The rows are grouped in 4 different ways at once. Each group adds its own fixed numbers to the row, and there is some noise. The rows also spread widely along 14 directions, which tell nothing about the answers.
Known rows, each followed by its group in each grouping:
[ -7 -33   2  17 -19  -8  -3   8   0 -16  -6 -17  -6  31  13  18   9  22
  11  -1   3  11  48  -9  -4  -8  -1   1  11 -10   7  -4  -5  -6   3   7
 -29  -8   1   4   0  13   3  12   1 -34   8] | F rik lagi Bas
[ -4   2  25  -3 -34  -9  -2  16  -7   8   8   9   1  24  -5   6   9  19
  -1  37 -23  11   9   8   4 -21  -3   4  12  11   1   5   4 -23   6   7
   1 -14  -5 -13   2  -2  16  13   1  -5   7] | B gigan godug Bas
[ -3  -5  -1 -36   2  -3  14 -32   4   8  28 -22  -2   2 -13   1  -1  -6
  22  17  -5  -4 -20  -3  18   0 -26 -17   5   5 -20  18  13  11  -3  15
  11 -22 -28  -7  32  -9   9  17   2  21  10] | L Nonak godug mezo
[ 38  -1  18  21   9 -38  -7  12  13  43 -10  -9  -4 -20 -12 -18  -3  13
 -13  18  21   4 -33   5  16  -9   6 -31  14  -3   6  -3  -8  15 -20  -6
   4 -32   4   1  15  27  12  14 -18  -7  14] | L gigan Sori luze
[ 11 -15   4 -18  16  -7  12 -18   3   5  -1 -18   1  -9   3  -9  -9 -16
  -5  -8  23  -7 -35  -1  21   5  -4 -16   9  -8  -5  -9  -4  20 -10  -2
   8 -14   5   0  28   2   3  10 -11  -9  13] | F gofaz lagi luze
[ 10 -17  20   2   7 -39  -6  30  -7  25  -4  30 -19 -17  -3 -26   3  -2
 -16  25  -1  18  -9  21 -12 -14   0 -10  -7   4  18 -11 -10 -21   6  -7
  -7  -3   9   7 -15  -5   8  24  -1   2  16] | B gofaz Sori kopu
[ 23  11  17 -10  -8 -11  -3 -20  -4  16  -9  16   8 -18 -33   6   3 -20
 -32 -17   1   8 -13 -11 -13  17   2  -1  12  -2   5 -13 -12  13  20 -48
  18  23  -5   4 -11   7 -21  -7 -38  -5   1] | B Ruz lagi kopu
[-28  -5  -8 -15   0   2  -5   3  -1 -30  -6  -9   7   8   7   1 -18   5
   5  -8  22 -14 -15  -1  28  -4  -8   9  -3  -6   9  12  -4   9 -12  32
 -10  -2   8  -8  27 -20  14   7  18  -8  16] | B Ruz lagi mezo
[-12   3  36  18 -38  14 -32   5 -13 -32  24 -11  29  32  -1  16 -14  12
  14  13  -6   2  10 -14  12  -5   5   1  17  -1  -4  -6  -3 -33 -21 -24
  -7 -20  -6   0  -4  33   9 -19   9 -14  -4] | L rik lagi kopu
[  2   7   7 -20  36  -4  10 -48 -12  36  -6  14 -17  -7 -26   0  -1   7
   8  21   6  -4 -27   2  12   4 -22  17 -38   9 -30  16  10  15  21   8
 -14  14 -51   5   0 -28  10  -5 -12  28  21] | L Nonak lagi luze
[ 37  39  -8   5 -17 -37   8   3   8 -17 -35   8 -11  28  22  17 -24  13
 -17  -6   3  15  -4  14  12   6  10  -5  -4   8  10 -22   3 -26  -3  -9
  38   8  24 -16  -6  29  22  11 -16  -9  26] | L Nonak godug mezo
[ 13   4  -2 -25 -20  12  36 -16  17  10  -9   2  -4   8 -22  11   6 -13
  -6 -28 -14  16  12   3 -13  -6  -7  11  20   6   3  -5  10  -1  11 -15
  23  15  16  -3   1   4 -10   5   2   9  11] | L rik Sori mezo
[ 10  14 -31   9  -6  24  11  -8  15  -2  13 -23  -6  14  16  27  28  14
   9   7 -16  -8  38  -5 -21   4   6 -15  19   6 -19  10  15   7  -1  10
  23 -13 -13 -18  -1  10 -14  -1  -7   4 -37] | F Ruz lagi luze
[  2  10 -19  -3  14 -29  -6   2  10   6 -11 -28   3  -8  -4   6   3  15
  -6  10  35  -5  -5 -12  18 -15  -7 -25  15   1 -11   6  -6  29 -13  17
  -1 -20  -5 -12  28   1   8  27  -7 -22   3] | B Ruz lagi Bas
[-12  -9 -21   0 -16  34  12  15  16  -3  -3  -6   5   5  -3   8  22  10
  -6 -18 -12 -15  16  -3  -9  -7   5  20  20  -5  10  23   4  22   5  32
  -5   6  13  -8  16 -23 -11  -7  10  -3 -13] | L Ruz lagi mezo
[-22   9  23  -5   2  19 -24  -9 -17  -7  17  25  15 -18  -4 -21  -9 -21
   2   6  -9  -5 -34   5  -7  25   2  -6 -10  -1   2  13  -4 -13  -2 -28
  10   5 -14  -8  -9 -13 -21 -24  -6  18 -12] | B Ruz Sori luze
[ -3   3  -7  -2  -6 -27  -9  -4   8 -17   0 -11  -7   2   7  -4  -5  -5
  12   2   5  22  12  -3 -13   2  -4 -43  20   5  -6   0   7 -13 -19 -23
  15 -10   5 -19   5  29 -12  25  -9 -15   1] | B gofaz lagi mezo
[ 22  10  17  32   5  29 -13   5  -6  16   0  18   7 -10   3 -11   5   1
 -15   9 -14 -14 -22  10 -10  14  24   9 -10  -2  -3   2   4  -7  -7 -13
   5   7   4   4 -17   9 -11 -41 -18   5 -18] | L gofaz lagi kopu
[ 32   4 -21  21  48  -8  20 -12  -8  38 -15   2 -22  -3   2  14  22  14
 -13  25   7   0  18   0 -13 -12  11  -5 -23   7 -33 -20   9  11   9  -2
  -8   9 -12   7 -22   6  -1  -1  -6  -5 -16] | L Nonak lagi Bas
[  5  35 -23 -12   4  13  13   1   9   4  -1 -14   2   4 -17  26  17   9
 -13  -4   7  -8  17 -21  -6 -19   4   2  12   8 -15  -8   7   4   2   6
   9  12  -7  -4  -5   1   3  -2  12  11 -21] | L gigan lagi luze
[ 26   9 -22   7 -12  13  19  -7  36  18   1 -12 -31   0  25  -7   7  17
  22  -7 -26   1   0  27 -12  20  -5 -23   3   1  10  34  28  -3  -4  26
  32 -19  -3 -15   8   6  -8  -1 -23  33  -4] | L Nonak Sori luze
[  2 -30 -18 -18  23   5  17 -19  -2   6  32 -24  -8  -5   4   7  26 -11
  14  18  -4  -5  27 -11 -15  -2 -12 -23   7  -4 -25   1   2  16   2   0
   1 -16 -23   2   7   2 -10  15   6   5 -30] | B gofaz Sori kopu
[ -2   2  -3 -23 -14  11  -5   6  -1 -13   7  17  -4 -11   4 -10  -1 -19
 -14 -25 -22  -1 -12   1 -18  26   3   3  -3 -11  31   1  -4 -19  23  -9
  13  25   5   3 -10 -22 -19 -13 -14  23  -4] | L Nonak godug Bas
[ 10 -14  16  -2 -22   9   8 -18   0 -29   2  -5   0  30  34  -1 -23  -6
  14  -7 -15   1 -14  17  12  26   1  -4  -1  -9  10   1   8 -19  -9  -9
  23 -11  16 -10  11  22   5  -9 -17  -8  13] | B gofaz godug kopu
[-27  -5  14  11   2  40   4  -5 -30 -29  -1  12  23  40   3  30  -1   3
  -5   8   2  -8  24  -9   6 -19  10  45 -12   3 -22 -23  -2 -11  -2  -5
 -21  22   8   3 -17   1   5 -28  36 -23 -13] | F Ruz lagi mezo
[ 18  39   2  -5  -5 -28 -13  15  18  26  -5  -4  -6 -28 -26  -9 -10   8
 -16   1  14   3 -25   1   2 -15   2 -24  14   9  11   2   4 -12 -14  -3
  15  -6   1  -1   3  11  10  10  -9  19  12] | L gigan lagi kopu
[ -6   9 -18  10   2   0 -19  21  -2 -19  -1  -2  14   1  17   3  21  14
 -14   8   2 -25   2 -24   2   8  17  -6   7 -11   3  14 -20  24   0  11
  -1  -1  -8 -16   8 -14  -5  -5  -7 -17 -25] | L gigan godug luze
[-16  26  -9 -54   6  -6   8 -10 -13 -43  13   3   3   8  10   4 -19 -26
  -2  -1   7  -2 -22  -2  13   4 -11  -6  -7   7  -3 -18  -1 -29   3  -7
  34   7  -3 -16   1 -17  14  13  18  22   0] | B gofaz Sori luze
[ 15  -9   8  20  29  14  14 -17 -11  26 -19  26  -6  -8  -2 -12  12 -13
 -11   1  -5   8  -5   3 -24  11  17  -4 -11   1 -17 -10   1  10   3 -42
   0  16   3   1 -23   6 -25 -17 -15 -12  -9] | L rik lagi luze
[ 24 -12 -21  -6  35  -3  17 -20  -3  13   9  -4 -24 -15  24  -6   7 -14
  -1   2  -3 -11  -1   5 -17  19   9 -24 -16  -6  -5 -12   5   4   4 -13
  21   3  -3   4 -12   4 -11  -2 -20  15 -17] | F gigan lagi kopu
[-14   1 -13  -2   6  19   5  34   6 -10  -9  -6   7  -4   5  -3  -5   3
 -15 -16  27 -12  -8   3  14 -18   9  12   0 -11  23 -11  -7  -7 -17  29
 -17   3  30   8   6 -13  15  -6  41   2  -5] | B rik Sori luze
[  7  11 -20   9  -1  -3   4  -6  15 -21 -19 -24  -6  19  13  29  -4  21
  -3 -18  19  -8  25 -10   8   0   2   8  -1  -5  -5  -1   4   1  -5  18
  -7   8   3  -2   3  19  12  -2  -3 -17   4] | F gofaz lagi kopu

New rows, each followed by its group in each grouping:
[-17 -25  -2  19 -16  37  13  28  21  18 -28   1  -1   0  -9  -6  15  13
 -12 -27   2   5  20   6 -11 -21  11  24  19 -10  18  14   6  12  -4  25
 -37  12  40   8   8 -10 -13 -12  16 -25   2] | B rik lagi Bas
[  4  -4 -30  -4  44  25  29  25  -3  15  -9  14 -20 -19  21 -15  12  -7
 -24  -3   4 -18 -10  20 -12 -12  18  10 -22  -1  11 -21   5  -1   5  27
   1  15  29   8 -12 -36  -3  -7  24  18 -17] | L Ruz lagi Bas
[-22 -15  29   2  -6  11 -34 -16 -23 -29  35  -4   4  12  19  -6 -21   3
  31  22 -10  -9 -10   1   9  24  -7  -2 -22  -7  -2  10   3 -38  -5  -1
 -16 -10 -32   4  -6   2   5 -22  -6  12   0] | F gofaz lagi Bas
[-16  -6  -4 -32 -23  17  -9 -11   5 -42  26 -39  25   5  -8  17 -12 -12
   6 -32  12 -20  -6 -27  24  17 -11   0  19 -22  19   3  -9   0  -4   7
   0  -3  -5   9  29   2   5 -12   8   8  -5] | B rik godug kopu
[-17 -25  -6  11  -7  15  17  -4  13   2 -19  18 -29  27  33 -15  10  22
  29   1 -31  10  20  26 -15  16  -4   6 -15  -1   8  40  16   0   7  24
 -11  -4  -1 -18   2 -16  -7   5  -8  -3  19] | L rik godug luze
[ -5   7   4   8   1   3 -14  -5  10  -8 -18  10  -8 -11  10 -18 -31   3
   4 -32  11  -6 -28  13   8  33   7   3 -26 -15  30  17   4 -18 -12   8
  -7  21  12   5  -1   6   0 -29 -12  17  23] | F gigan godug mezo
[-18 -23  -3  -9  22   1  -1  17 -28  -2  14  20   0  -1   2  -1  24  -5
 -14  26  -3  -7  13  -6 -12  -7   4  10 -14  -6   5 -12 -18  -2  18   6
 -23  11 -13   8 -13 -35  -1   3  18   5 -18] | B Ruz godug luze
[  0 -33  14  -5  -2   0  21 -17   8  46 -18  22 -27  -7 -14 -20  10   5
   3   4 -17  15 -10  23  -9  -3 -16  13  -8  -1   2  28  13  19  19  14
 -17   5  -5   2   8 -23  -8   9 -21   2  29] | B Nonak lagi kopu
[  3  31 -17 -15  23 -29   1  23 -12  -1 -16   6  -1  -2  -9  11   4  11
 -26  14  33  -6  -6 -11  13 -25   6   8 -11   9   0 -25 -14  -5   5  15
  -6  13  -7  -1  -6 -23  27  18  20   2   7] | L rik lagi luze
[ 10  37   9   7  -8 -31 -36   2  -9  -8   5   2   1   3   3   4 -10  21
   1  33   4  -3 -17  -3  13   5   1 -17  -8   9  -8   5  -1 -21  -4  -2
  11 -11 -28 -14  -4   4  14   4 -23   4   5] | L Nonak lagi Bas
[-20  17   3 -18  13   9   1 -11   1  19 -24  14   9 -19 -48   0   5  -9
 -25 -18  19   4 -10 -16  -5 -18  -5  23   3   8 -10   4  -6  22  15  -9
 -23  34  -3   4  -1 -24 -14  -2   4  -7  12] | L Ruz lagi Bas
[-14 -38   5 -43 -26 -18  12  17  -9 -21  26  -5  -9  17  22  -2   1  -5
   2  16 -14  -7  -3   5  13 -12 -14  -1  14 -10  25  -3  -9 -10  15  27
  11 -22   4  -5  22 -30  21  36   6   1  16] | F gigan lagi kopu
[  5  10   4  18  42 -12 -16  -3 -17  11  -6  13  -8 -21  -6  -8  -7  -7
 -11   7  19   6   0  -9 -21   2  16 -20 -23  -1 -10 -29  -4 -23  -8 -41
 -17  20  -1  16 -35  21 -11 -14   0   3 -12] | L gigan lagi Bas
[ 33   9  10  31  16   9   2   1   2  33   1 -11  -7  -2  -3   1  -4  20
   2  16  10 -10 -18  14  14  -2  14  -4 -13  -1  -2 -11  14 -14 -20  10
  -8 -15  -5  16  -7  19  19 -25   3  21  -2] | L rik lagi luze
[-26 -38   9  20 -13  10 -25  22 -17 -24  13  11  13  17  13  -2  17  13
   4  12 -13  -9  27 -16 -11  -1  10  14   2 -17   8  11 -20   6   1   2
 -32   1  -6   0  -6  -8  -8 -10  10 -26 -19] | L gigan Sori mezo
[-19 -14  -3 -35   7  43  25 -28   5   3   6 -14  13 -13 -23  -1  -1 -38
  -2 -39  10  -4 -11 -12  -2  -1  -8   3  17  -8  -8  -8   6  13   4 -15
  -3  15  17  12  16 -11 -24 -13  11   3  -6] | F rik lagi Bas
[ -2 -26   4  -8   1 -18   9   5 -10   1   5  22 -23   1  24 -22   2 -16
   6  15 -18  21   7  20 -25   4   1 -24  -3   2  11  -9   2 -24   5 -24
  13  -6  11  -7 -13  -3 -11  24  -9   0   4] | B rik lagi kopu
[  2   3  -4  -2   0  19   8  -8  12   6   8 -11 -11   1 -19  16   1  11
   7 -12  -3  -1  26  -1 -11  -5  -9  19  -8  -2   2   4  12 -20   3  11
 -19  16 -13  21 -16  11   6 -17  18  30  -2] | L gofaz Sori kopu
[-20   9  13 -12 -41  -2 -18  18  -7 -24 -13  32  25   9 -20   4  14  -4
 -29 -13 -19   1   0 -22  -9   1   8  28  20  -3  18  11 -25  12  23 -15
   1  31   6 -17   0 -23 -13  -3 -13 -26   7] | L gigan godug mezo
[ 15  -4   3 -14  -4  -6   3  -9   3  24  10  -7  -5 -17 -37   7  18   0
  -6   2  -2   2   5  -9 -11   1 -10   0  11  -1   0   7   5   6  12   5
  -8   9 -23   9   3  -5  -3   2 -13  18   0] | B gofaz lagi mezo
[-18   9   3 -13 -13  45  10 -14  10   1  12 -31  17  16 -23  20   4  15
  13  -5   4 -20  -3 -18  23 -21  -9  19  15   1 -16  17  14  14 -12  29
 -15  -7 -12   1  25  -2  12 -18  25  11  -5] | L gigan lagi luze
[-36  15 -34  17  34  16 -21  18   0  -9  -1  10 -11 -18  26 -15  11   9
  11   7   5 -12  13  -3 -27   3  15 -17 -20  -1  -5  21   6  -5 -13  13
 -15  12  -5 -14 -20 -16 -20  -9  14   7 -31] | F gigan lagi luze
[  4  14  -6 -10  30   9   9  12 -18  10  -5  37   2 -19   5 -19  14 -18
 -29  19 -10 -12 -29   7 -16   2  16   8 -19   8  -8  -7  -6   3  10  -9
  17  21   5  -7 -16 -28 -10  -8  -1   7 -15] | L gofaz godug kopu
[-30  -6   5  -5  10 -15  -3 -27  -5  -9  -6  10 -10  17   7  -5  -3   9
  27  21  -3  18  13   2  -6  -3 -19 -17  -7  14 -28  24   1   9  -3 -17
  -5 -14 -21 -27   5   0  -9  30   0 -19  14] | L Ruz Sori luze
[-16  15 -12 -26 -29  -4  -6  -4  12 -24  10 -21   4   0 -36  26   2 -11
   3 -34   9  22  42 -28 -23  -6 -11 -15  33  -1  11 -10   2 -24   2 -22
  -3  21  -2   4  -7  17 -13  10  13   8  -3] | B rik lagi mezo
[ -8   0  -3 -47  31 -27   7  -7 -16  14 -10  19   1 -37 -38 -12  -1 -28
 -28  -7  32   0 -34 -13   7  -7  -8   8 -10  -3   6 -17 -17  14  18  -8
  -8  31  -6  10   5 -40   4  15   7  10  19] | B rik lagi mezo
[  4  20   2  15  17  14  -1 -28  11  18 -28  -2  -4 -11  -4  -9 -16   1
  -1 -19  15  -1 -22   4   1  13   8  -9 -10   1 -14  12  17  10 -19 -15
   0  11   9  -5   2  20 -14 -24 -21  -5   4] | B gigan lagi Bas
[  0 -17 -11   8  -1  11   0  -9  22   3  18 -32 -27   4  21  -4  -1  22
  39  -4  -7  -8  10   8  -2  15  -9 -24  -4 -12  11  28  21 -10 -15  30
 -12 -24 -16   2  11  11   3  -5  -2  29  -1] | L gigan lagi luze
[-38 -15 -35  12  20  40  -7   6   9 -17   3  -8  -8  -6  27  -9  12   5
  17 -13  -3  -9  29  -5 -24  11   7  -9 -14 -13   0  24   9   1  -9  24
 -29  12   6  -1  -6 -14 -27 -20  18   3 -32] | B Nonak godug Bas
[-10 -11  10 -17  -6  13  33 -40  -2  -5 -19  -1   2  35 -12  12 -11  -7
  15 -13   1  20   9   0   5 -12 -14  11   5  10 -24  -5  15   3  -3 -21
   0   7   9  -9  11  14   0   8  11 -19  28] | L rik lagi mezo
[-15 -41  -7  -6  -9  11   7  27  -3  -3  35  -4 -19   4  17  -2  19   8
  12  17 -21  -5  32  13 -18 -13  -5  -1   3  -8  21   3   4 -22  10  32
 -15 -15  -2  11  -6 -18   2  12  21  21 -13] | F Ruz lagi kopu
[  9  17  16   9 -24 -38 -12  27  -5   7  -7  22 -13  16   2   3   3  22
  -8  35 -11  21   6  13  -3 -14   0  -5  -1  12  10  -3  -3 -32  10   3
   3  -7  -9 -11 -14   3  16  23  -9  -3  18] | F Nonak godug luze
[ 23  10   3  -8   8  18  10 -38   7  34  14  -8 -14 -16 -25   8   6  -1
   5  -8 -14 -10  -5  -1 -14  18  -5  -1 -10  -2  -9  11  18   1  11 -13
  10  12 -32  14 -12   8  -9 -26 -24  41  -6] | L gigan lagi kopu
[  6  21 -22  -4  14 -54 -28  21  -6 -29   5  12 -30  -3  38  -5 -10  18
   3  19   2  -3  10   4 -12  19   3 -27 -31  -1  21  -3 -10 -38   5  -1
  18   2 -19 -11 -28  -1  17  21 -11  20  -1] | L gigan Sori kopu
[  8  17 -13   3   6 -25   5   4 -22 -28 -11  17 -13  34  40  13  -7   9
   0  33  -4   9  14  10  -1  -6   8  -7 -19  14 -14 -23   7 -30  -3  -5
  26   0   5 -24 -18   5  18  16   4 -11  -3] | B Nonak lagi mezo
[ 18  11 -29   8  -3 -15 -14 -16   6   1   6 -15 -11  -2  -6  28  42  22
   1  10 -11  -4  48 -29 -30  23  -1 -16  13  -2 -17  23  -2  23  22   0
   2   8 -53 -16  -9   1 -18   8 -43  -2 -29] | B gofaz lagi luze
[ 13  13  -4  11 -22 -11  -6  16  11  15 -11  30 -21   2  14  -8  15  20
  -4  20 -34   9   7  26 -22   8   2   2  -7   9  11  30   9  -8  14  13
  21   4  -8 -20 -15 -13  -6   4 -29   9   0] | B Nonak Sori kopu
[ -7  48 -10 -26  13  -3  -2  -3  -8 -21   1  22 -12  -3  -3   5 -16  -7
  -4  -9   4   4  -3   3 -13  11   1   5 -31   9  12 -19   3 -55  11 -16
  18  35 -12   1 -40 -11   8 -11  16  46  -1] | L rik Sori luze
[ -4   4   1  25 -15  -1   5  -6  23  28 -34   6  -9  12 -15   5  23  26
   1   0  -9  19  30  -3 -21  -7   0  -2  14   7 -13  33  10  26   0  -2
 -16   7  -6 -20   2  16 -18   7 -21 -26   7] | B gigan godug luze
[-40 -24  22 -37   5   4  14   2 -24   8  27   5  11  10 -19  -7  18 -11
  10  50  -3   8  -7  -6   9 -48 -22  -2  18  17 -36  -1   1   4   2   8
 -13 -25 -16 -13  22 -30   8  39  33 -12   5] | F gofaz lagi luze
[ 13 -21  35  25 -14  13  -7  11  -6  17   4  -2   5  16  -6   0   6  27
   2  23  -7 -11 -13   7  20  -9   5  23   1  -6   4  11   2   0  -5  26
 -28 -18 -11   9  10  -1  21 -17  -1  -3   9] | L gofaz lagi luze
[  6  19 -34   5  35  -5  14   0  10   8 -25   6 -20  -7  26  -9   1   5
  -5   1   7  -1  -4  11  -9   3   9 -16 -21   6 -11   1   9   4  -6   9
   9   9  14 -12  -7  -3  -7   4  -4  -2  -5] | L Nonak godug Bas
[  2  25 -10   9  26  14  11 -10   1  22 -37  20   5  -6 -18   9  12  11
 -29  -6  11 -13  -4 -11  -2 -10  11  34 -18   6 -21   7  -3  34   8   0
  -9  35  -1  -1 -12 -10  -2 -22  -2 -14  -4] | L gigan Sori kopu
[ 12  11 -47  28  52   7  -2  -5   3 -16 -21 -19 -17  -2  28  18  -3   9
  -4 -21  33 -12  28 -15 -12  14  19 -10 -29 -13  -4 -24  -1  -4 -13   1
 -17  23   5  14 -26  19  -3 -22  12   3 -28] | L Nonak lagi luze
[-13  20 -23 -16  -7  31  10  21  11   2   3  -6  14  -8  -3   3  19  -5
 -20  -2  -3 -16  -8  -6  -1 -23   6   6  25   7  -9  10   6  19   0  28
  14   2  17 -15  18 -31 -11   0  12  -6 -25] | F Nonak lagi Bas
[  2  -6 -14  13   7  -1  14  18  11   8   0 -16 -18   6  -1  12  10  13
   4   2   7  14  43  -1 -20 -29   3 -15   9   4   0 -18   9 -23 -11   1
 -16  -5  15  12 -15  22   6  14  27  -1  -7] | L rik lagi kopu
[ 17  26   1  17 -14  40  15 -19  13  11   0 -13  14  18  -4  22  13   8
  -1   3 -14  -7   8  -4  -2  -1  11   1  17   6 -27   5  20   9 -14 -13
  27  -7   2 -16   0  29  -9 -28  -5  -2 -29] | B gigan Sori luze
[ -8  -6 -17   3   9  10  -6  -9   3 -35  13 -27 -10  12  32  10 -17   3
  25 -15  10  -5  22  -3  -1  23   1 -19 -16 -13   7  -7   6 -32 -13   5
  -9  -3  -1   9  -6  22   2 -12  10   8  -8] | F rik godug Bas
[ 28 -17 -20   6  24 -12  23  -6  -1  23 -11   8 -31   5  38  -4  18  14
   2  25 -10 -11   3  23  -4  11   7  -4 -22   0  -4  10   6  15  13  24
  14  -9  -8  -8   0 -19   7  12 -26  -2   3] | F rik lagi kopu
[-15   8 -17 -27  18 -12  11  10  -9   3  -8  13  -2   2   8  -7  17   6
 -12  27   3 -14 -17  -6  10 -22  -2   3  -2  10 -15  12  -6  28   8  25
  11  -4 -11 -26  16 -44   9  28   5  -8   1] | L gigan lagi luze
[ 13   8  10   5 -22  26   8  -1  12   1   2 -15   6  17  -9  17   2   9
  -3 -12  -6  -4   5  -1   5  -3   2  16  14  -2   3  -2   7  -7  -4   7
   0  -1   4   4   2  18   6 -18   6   8  -4] | L gofaz Sori luze
[ 22   9  22  -7  -3  -6  10 -18 -10   3   3 -11  17  12  -1   6 -14 -17
  -6  12   7  12 -20   1  14   0   4 -24  13   6 -15 -31   3 -16 -16 -39
  25 -17  12  -3   7  34   4   1  -5 -14   4] | B rik godug Bas
[ 13  -5  -1  19   9  34  -2  10 -17   1   4  16  23  -1  17  -1  24  -7
 -28  14 -16 -27 -22 -10  -1  13  26  13  -1 -11  -6  -3 -14  26   4  -4
   9   3   2  -7   0 -19 -15 -34 -11 -14 -37] | L Nonak godug luze
[-24 -22  31   2 -19  17   1 -20 -25 -19   3  13  16  37 -13  21  -4  -9
   7   5  -9  19  26 -13  -6 -15  -4  24   4   1 -20 -18  -1 -16   8 -34
 -23  17  -1   4 -12  17  -9  -9  15 -27   4] | F Nonak lagi mezo
[ 17  10   7 -36  -8 -24  -8  17 -16   9  28   3  20 -24 -39   7  18 -17
 -32  19   7 -10 -22 -17   8 -10  -2   2  19  -3  11 -18 -22   3  18  -3
  16   3 -21   7   7 -28  13   9   0  18 -11] | B rik Sori mezo
[-19  30   8  -1   8   4 -27   8 -10 -10   9  19  16 -17   0 -24 -14 -12
  -1  16   0  -4 -43   4   2   5   7 -17 -10   8  -7   9   1 -16 -23 -10
  13   0   1 -15   3  -8  -8 -13   8  11  -7] | L Nonak godug mezo
[ -5   3 -21 -26  12  -5  -8  24 -11 -26  27 -11   4  -8  21  -4   8   2
  -6  24   4 -31 -18  -5  17  -3  -1  -6  -7  -4   6   1 -12  -3   2  37
  10 -15 -12  -7  13 -37  19  10  14  14 -21] | L gofaz Sori Bas
[  5   8  -4  15  41 -21  -4  17 -21  -9 -21  10  -4   6  17   4 -14   8
 -19  14  34  -3  -4   1  11 -14  16  -2 -25   1  -2 -39 -14 -12 -10  -7
 -14   6  12   6 -17   5  20   4  20 -13   2] | L Ruz lagi luze
[ -7 -30   5  11 -16   4  11   4   6  18  -2 -10   4  19 -16  19  34  18
  -1  14  -5   8  39 -12  -8 -21  -7   8  25  -1 -10  14  -7  29  11  12
 -30 -10 -11  -1  12   1  -8  18   3 -29  -1] | F Ruz godug luze
[ 24  14  10  15  19 -23 -16   1 -22  25  -7  15  15 -17 -28   9  21  -8
 -38  23  17   2   0 -22 -14  -8  17  -9   7   4 -20 -27 -20  14   5 -47
   0  12 -13   5 -20  13 -11  -3 -18 -26 -19] | B rik lagi kopu
[ -5 -44  -1 -18  17  -2  45 -46 -15  10   2  -3 -23  39  12  19  15  -1
  23  25 -16  23  42   1  -9 -11 -24   2 -13   8 -41  -8  12   7  24  -6
 -13  -4 -19  -3   0   0  -4  28   1 -19  11] | F Nonak godug Bas
